The rows of a group lie close to one hidden flat surface of 9 dimensions, which may be shifted away from zero. Surfaces can cross.
(in the rows, 128 means zero)
Known rows, each followed by its group:
[155 158 127 139 142 124 108 128 106 195 162 117  96]
V
[ 95 133 173 117 132 143 161 175 155  83 143 132 158]
W
[121 110 151 144 143 118  90  89 114  74 148 115 138]
R
[108 125 106 156 126  97 153 124 152 121 138  71 168]
E
[ 70 112 137 127 103 136  62 176 112 150  87 110 163]
L
[125 128 137 121 158 175 124 158 105 161 112  75 125]
R
[118 131 124 140 127 166  52 103 113  88 103  90 130]
F
[183 190 134 114 139 101 175 144 143 117 172  91 118]
W
[162 124  91 102 140 162 124 149 133 163  39  98 154]
Y
[152 184 169 102 134 158 145 156 145  96 152 185  84]
W
[140 171 100 145  94  87 147  93 131  78  98 118 147]
A
[100 140 143 126 119 176 167 118 123  36  92 136 119]
A
[162 166 144 101 139 102 159 173 147 133 193  92 114]
W
[228 168 156  74 170 140 114 146 112 125 121 124 112]
D
[127 148 106 128  82  81  65 113 189  50  91 179 162]
F
[ 94 135 139 159 130 152 177 110 103 129 133 124 121]
L
[160 153 109 121  98  90 152  88 132  63 124 165  99]
F
[ 94 111 179 152 157  96 154 126 159  88 218 135 144]
A
[ 85 139  87 126  88 107 168 181 174 141 111 122 124]
Y
[132 127 136 119 188 189 124 180 176 151  89 100 156]
D
[123 183 143 143 117  77 129 149 174  98 143 144 157]
Y
[195 137 120 121 177  99 145 121 188 134 137 131 159]
W
[153 141 128 108 117 143 112 143 181 142 164 178 116]
E
[147 172 139 135 113 146 107  96 123 110 103 189 114]
L
[134 100  93 131 106  82  91  76 151  57 155 148  97]
V
[134 140 138 119 129 125  60 166 107 195 124 118 130]
F
[167 201 125 120  92 155  99 107  94 106 102 131 102]
R
[147 127 139 143 145  74  79 101 144  83 145 113 166]
L
[157 133 112 119 146 114 103 137 155 148 134 140 109]
Y
[155 139 101 127 121  77  48 141 154 189 143 141 128]
R
[144 134 166 102 145 137 145 140 108 116 148 172  86]
Y
[102 115 140 116 125 161 138 144 111 105 111 121 123]
F
[140 113 136 110  99 182 139  88 125  81 124 158 135]
E
[141 124 106 131 140 139 128  97 133  90 188 106  48]
V
[ 62 147 104 165 102 170 194 112  89  97  71  97 103]
D
[145  96 117 132 120  41  44  87  80 121 129 142 111]
R
[180 205 195 115 141 152 116 137 109 126 167 150 123]
A
[160 176  96 164 156 126  85  96 186  98 177  80 102]
Y
[120 170 166 110 121 139 162 194 147 147 128 152 151]
A
[155 107 167 108 155 126 159  94  95  47 137 131 119]
D
[ 85 128 169 126 136 157 112 162 183  65 129 147 167]
E
[137 183 139 147 134  93 170 121 148  91 198 125  87]
Y
[141 179 106 162 147 132 157  96 157  99 127 132  97]
D
[153 138 123 135 119 186  77  96 179 120 155 152 139]
R
[138 118 115 110 138 145 120 156 128 185 138 134  92]
V
[170 107  94 113 139 130 163 121 150 186 168 130 102]
E
[195  71 105  92 173 138 166  99 159 123  86 140 156]
E
[115  62 120 124 129 127 117 107  91 137  83 128 148]
L
[113 150 142 145 117 119 170 114 111  96 139 115 132]
V
[111 135 124 177 166 152 102 103 140 153 142 117 117]
W
[121 109 140 109  85  76 124 115 102 107 131 199 121]
A
[133 158 107 139 103 107  92 113 141  94 109 117 138]
F
[104 203 150 123  96 104 176 191 147 111 141 147 110]
D
[137 104 118 133 130  87 105 116 136 149 133 127 156]
A
[ 97 165 147 125  99 166  90 163  86 139 104 118 112]
L
[140 160 142 135 154 182 116 113 150  63 103 114 138]
A
[105 101 122 148 120 135 156 107 128 140 202 113  98]
R
[150 133 166 155 170 155  93  66 101  89 154 108 132]
V
[ 78 136 168 151 139 124 142 154 100 128 158  85 135]
Y
[172 152 167  96 153 118 182 136 147  79 146 185 108]
R
[163 146 122 121 162 108 142 160 193 167 144 139 143]
W
[137 127 114 114 136 112 160 153 180 117  89 138 171]
Y
[148 135 142 147 179 136 151 111 156 111 129 104 165]
L
[173 102 104 141 184 102 113 104 189 135 141 103 167]
V
[149 107 162 128 164 138 148 103  87 134 180 111 116]
A
[104 106 123 136 146 137 141 122 138 118 147 169  73]
D
[142 167 114 142 114 157 157 113 141 113 108  73 170]
E
[188 124  91 109 117  48  84 116 160 152 103 169 153]
F
[ 74 109 160 155 157 156 118 150 166 130 140 137 165]
L
[189 199 107 135 134 144 149  97 118 140  92 141 103]
W
[177 168 142 122 138 109 130 126 101 141  80 101 186]
F
[190 143 102 100 122 162 152 128 172 173 134 152 133]
E
[104 144 180 123  69  89 100 128  80  99 114 163 186]
A
[ 88 127 128 148 118  89 122 152 141 142 174  94 139]
W
[123 112 143 122 116 128  98 111 120  86 111 152 145]
R
[113 142 129 119  91 138 102 126 127  75  90 172 117]
A
[186 143 106 122 163 103 125 134 119 203 140 108  99]
Y
[124  91 138 100 143 104 164 157 106 139 113 140 121]
R
[129 139 113 132 109  82 154 136 105 187 177 141  78]
V
[ 94 108 147 114 118 109 123 168 151  99  89 146 177]
D
[ 71 114 156 149 117 131  41 134 108 105 134 112 145]
L
[147 100 129 115 169 136 186 134 134 152 146 136 103]
W
[130 100 123 130 131  97 110 122 210  99 138 160 195]
E
[126 166 190 125 145 128 185 132 114  35 163 108 130]
D
[180 156  81 141 117  94 113  67 122  95 101 102 125]
Y
[147  90 111  96 103  74 162 117 122 131 112 202 117]
V
[107  79 163  87 169 205 145 174 144 110 115 155 107]
E
[105 157  95 127  85  85 182 163 131 148 136 127  96]
F
[154 172 119 149 144  99 150 119 117 148 169  80 103]
L
[ 94 116 149 116 132 164 129 150 115 109 123 156  87]
D
[ 91 123 103 122  86 120  59 168 138 169 116 143 116]
V
[156 103 101 119 130  57 125  98 136  96 119 155 116]
E
[ 61  89 153 120 119 178 157 168  99 143  98 147 127]
L
[145 137 108 142  96  35 145 101 118 148 125 151 156]
V
[157 125 159  81 141 133 145 161 145  97 141 137 138]
W
[162 140 133 110 176 175 131 148 137 147 119 128  90]
D
[119 117  76 105 116 129 175 183 163 174  94 119 116]
F
[160 194 137 135 126 104 115 128 150 115 152 129 124]
R
[126 165  92 152 120 112 127 133 175 105  95  75 173]
F

New rows, each followed by its group:
[ 90 131 162 123 113 131 100 158 128  96  96 149 159]
Y
[112 193 159 118  77  99 143 177 136 116 127 175 142]
A
[145 134 153 137 151 123 103 113 115 110 118 101 170]
F
[115 172 127 133 109 127  53 165 156 139 112 120 145]
F
[106 128 152 139 148 158 143 133 111 115 130 100 133]
L
[137 180 159 145 132  72 144 136  95 138 137 106 153]
Y
[157 183 158 141 125 127  94 103 101 121 140 155 123]
V
[132 143 130 149 127 137  79 103 106 133  96  92 164]
V
[107 135 118 123 123 174 152 154  85 181 104 109  91]
W
[ 94  90 168 125 161  92 119 152 116  95 120 117 160]
R
[134 130 133 129 113 153 157  89  55 110  82 110 134]
V
[172 149 113 122 123 124 136  93  95 130 114 133 105]
V
[ 77 100 126 131  87 109 139 116 127  59 125 141 133]
V
[153 204 101 138 116 103 151 133 163 121 107 156 105]
D
[170 129 160 103 160 153 108 146 121 168 133 140 138]
A
[115  67 162 107 127 134 119 118  74 133 131 154 133]
A
[142 113 122  96 117 124 123 149 120 137  91 122 150]
W
[144 124 150 110 161 183 137 145 137 128  77 143 152]
L
[133 134 166 115 135  92 130 148 159  87 118 184 166]
Y
[121  72 150 126 173 122 114 140 157 151 155 134 162]
A
[143 116 163 108 150 186  64 130 100 150 129 169  92]
V
[101 145 144 129 138 195 129 138 128  84 137 125  77]
A
[160 122 123 107 154 149 137 143 183 132 112 137 155]
E
[152  89 116 121 140 146 128  86  67 151  98 113 116]
V
[159 187 153 108 151 157 143 177 164 135 150 132 116]
W
[122 161 159 109 112 105  69 176 125 109 148 133 116]
L
[149 152 136 125 108  43 143 115 118 110 149 174 120]
Y
[167 152 104 140 160 108 169 105 166 109 113 135 125]
D
[157 201 106 132 108 113 138 128 185  67  68 145 165]
A
[107 144 135 176 125 129 143  75 127 109 127 157 140]
L
[179 183 133 123 117 110  96 111 102 121 107 127 134]
F
[168 111 123 101 165 202 122 104 114 106  63 165  92]
D
[ 80 166 109 149  98 121 136 157 153 128 100 148 118]
D
[110 104 141 138 144 161 162  97  91 113 145 149  81]
W
[117  74 141 111 176  96 154 135 134  72 132 148  97]
E
[128 146 116 154 104 132 100 108 187 122 160 113 189]
E
[196 149 150  88 158 106 166 131 134  97 104 177 120]
R
[126  99 122 145 166 154 113  91 143  91 114 143 113]
D
[114  97 156 123 123 133  83 116  86 131 154 146 110]
A
[ 56 104 109 115  61 119 104 166 125 113 133 152  82]
V
[109 129 181 111 127 142  96 134  91  69 129 163 103]
R
[115 112 118 132  64 113 131  97 169 100 141 162 191]
E
[106 160 159 132 130 154 114 157 101 121 103 102 141]
Y
[134 176  90 141 117 140 121 119 170  78  61 108 150]
A
[126 127 107 170 138  98 110  94 119 143 134  60 165]
V
[106 100 130 128 140  76 115 154 105 153 121 102 141]
R
[119 217 144 173 119 138 105 122 134 123 148 122 122]
L
[ 86 142 185 154 106 109  83 105 107  60 168 139 152]
A
[121 169 130 169 144  95 108 121 117 141 176  68 119]
Y
[137  99 118 125 117 159 137  92 130 111 108 126 156]
R
[172 161 131 128 121  89 141 110 114 154  95 152 163]
V
[141 169 122 122 103 155  81 115  79 119 106 112  87]
F
[136 105 126  97 124  81 139 176 140 152 173 102 132]
W
[132 145 125 111 111 102 116 150  89 129 108  89 127]
L
[126 101 121 106 109 102  80 147 146 165 131 219  94]
W
[ 98 153 124 141 101 118  65 148  85 191 180 127  51]
L
[125  94 134 139 133 150 135  76 126  83 168 117 128]
E
[ 90  84 123 146 105  68  96 112 165 102 187 156 139]
E
[159 110 180  89 161 145  58 140 122  84 128 148 134]
D
[140 143 151 120 112  74 179 135 100 116  83 127 198]
F
[ 97 110 159 121 116 106 115 148 122 109 140 157 139]
F
[148  89  98 112 112 114 144  90  93 131 128 138  85]
E
[113 120 108 130  69 119  70 118 146 138 133 171 136]
R
[116  65 120 141 139 122  93  79  91 125 106 119 148]
L
[126 100 126 100  70 183 126 108 126 111 101 174 155]
E
[156  88 132  88 135 100 153 140 134 134 156 180  99]
W
[113  91 133 160 194 142 199 117 153 130 138  65 174]
W
[116 178 152 145 151 196  98 139 136  97 149  98  91]
A
[158 155 149 108 165 189 116 144 153  96  81 145 131]
D
[145 118 123 115 160 124 136 174 153 176 145  68 150]
W
[ 88 105 124 126  85 112 153 122 112 100 151 150 110]
E
[171 108 115 106 154 143 169 103 100 114  75 125 116]
D
[151 106 102 149 117 117  59  62 140 104 109 116 179]
R
[130 132 124 151 134 125 132  91 135  92 158  90 132]
E
[161 124 108 151 120 115  91  44 105 104 161 112 114]
R
[149 154 153 104  98 183 102 101 105  71 114 179 101]
R
[160 106 139  97 102  67 170 114  84 147 144 190 118]
A
[191 120 125 108 165 146 148  92  99 143 148 134  77]
A
[165 183 180 105 166 174 141 154 108  89 136  88 118]
D
[ 98 149 146 117 110 150 115 186 133 154 103 132 149]
A
[ 59 204 132 191  83 114 167 120 118 117 137 153 103]
W
[107  82 175 149 159 134 110  93 101 108 147 137 163]
V
[152  76 123 118 115 200 106  91 186 157 174 157 171]
E
[149 152 128 126 139 162 157  99 116  69  75 140 117]
D
[124 168 113 150 107  95  70 139 174 134 162 119 141]
E
[127 176 156 152 122 114 164 131  67 191 152 116 122]
V
[182 189 129 129 154  96 146 134 187 108 136 137 145]
Y
[ 87  82 121 151 123 119 141  96 122  76 116  89 165]
V
[ 99 146 125 114 100 137 126 164 178  74 134 156 112]
V
[128 111 149 115 126 147 147  99 117  53 104 156 138]
V
[ 92 105 169 124 138 165 119 130 137  69 177 154  98]
E
[136 210 131 161 116 137  63 105 116  80 101  85 137]
D
[127  89 142  93 130 130 136 157 111 126 139 106 131]
W
[195 157 127 121 130 154 183  60 126  73 160 140 103]
E
[148 127 135 121 161 144 123 122 154 104 139 174  85]
D
[167  85 139  83 178 180 143 138 126 117  66 146 132]
D
[141 162 131 137 145 132  77 151 203 135 160 129 143]
E
[120  97 188 118 157 163 133 126 106 119  96 169 177]
V
[112  89  91 145 149 118  97 123 162 148 152 117 101]
A
[135 130 129 138  97 194  81  96 167 124 146 124 184]
E
[ 77  93 133 134 121 117 112 153 152 122 123 137 160]
A
[136 194 138 168 141 132  66 117 148 148 184 140  93]
L
[141 143 115 162 146 102 143  94 159 110 108 118 176]
W
[142  70 104 114 151  95 111 108 130 118 111 131 125]
E
[159 172 105 162 121  76 143  91 107 153 139  88 137]
V
[134  96 159 109 155 154 179 114 126  92 170 160  97]
R
[ 92 137 117 160 120 149 148 131 117 163  76 101 170]
L
[104 111 161 143 135  96 117 123 125  94 121 111 197]
F
[196 135 135 102 144 175  79  82 150  63  77 163 153]
E
[155 172 107 142 133 158 129  87 107  91 161  71  61]
V
[134 158  94 180 164 152 166  60 151  93 142 141  56]
D
[ 98 116 130 125 110 117  73 162 143 161 121 155 142]
V
[164 177 137 128 126  73 115 146 181 147 153 188 140]
V
[113 176 141 158  79  81  71  91 115  61 130 135 160]
A
[137 152 182  96 147 144 139 187 144 137 130 171 139]
F
[124 149 146 173 150 124 140  84 161 116 175 184 118]
L
[207 115 123 109 224 187 153 109 148 122 111  81 118]
E
[157 157 116 123 161  85 156 137 135 103 126 111  92]
E
[126 156 131 116 116 116 135 173 150 167 149 164 103]
V
[139 158 128 124  79  55 142 133  82 149  91 133 165]
F
[146 127 159 111 138 124  35 142 136 137 129 170 137]
F
[130 134 174  84  93  96 153 161  90 119  92 208 149]
F
[150 127 187  91 164 134 154 159 158  65 136 167 143]
D
[134 129 149 115 148 157 134 141 120 108  87 122 148]
Y
[ 96 149 173 153 147 144 144 123 134  94 191 145 105]
L
[120 146 136 123  93 125 104 124  83 105  77 123 152]
F
[132 191 133 127  83  99  57 159 145 142 125 168 131]
A
[ 93 167 192 158 147 138 139 151 133 124 163 127 166]
V
[ 67 141 135 149  81 108 118 139 110  86 101  98 168]
F
[ 81 112 127 152 158 144 133 179 167 184 132  89 162]
W
[117 133  51 123  80 127 161 139 131 146  86  99  96]
Y
[ 95 147 128 152  97 148 130 108 108  91 129  81 140]
E
[192 112 110  91 145 100 131 125 103 180 102 163 103]
Y
[114 110 150 112 121  81 119 158  79 179 140 160 107]
Y
[ 70 139 112 173 106 152 116 129  85 188 114  87 125]
L
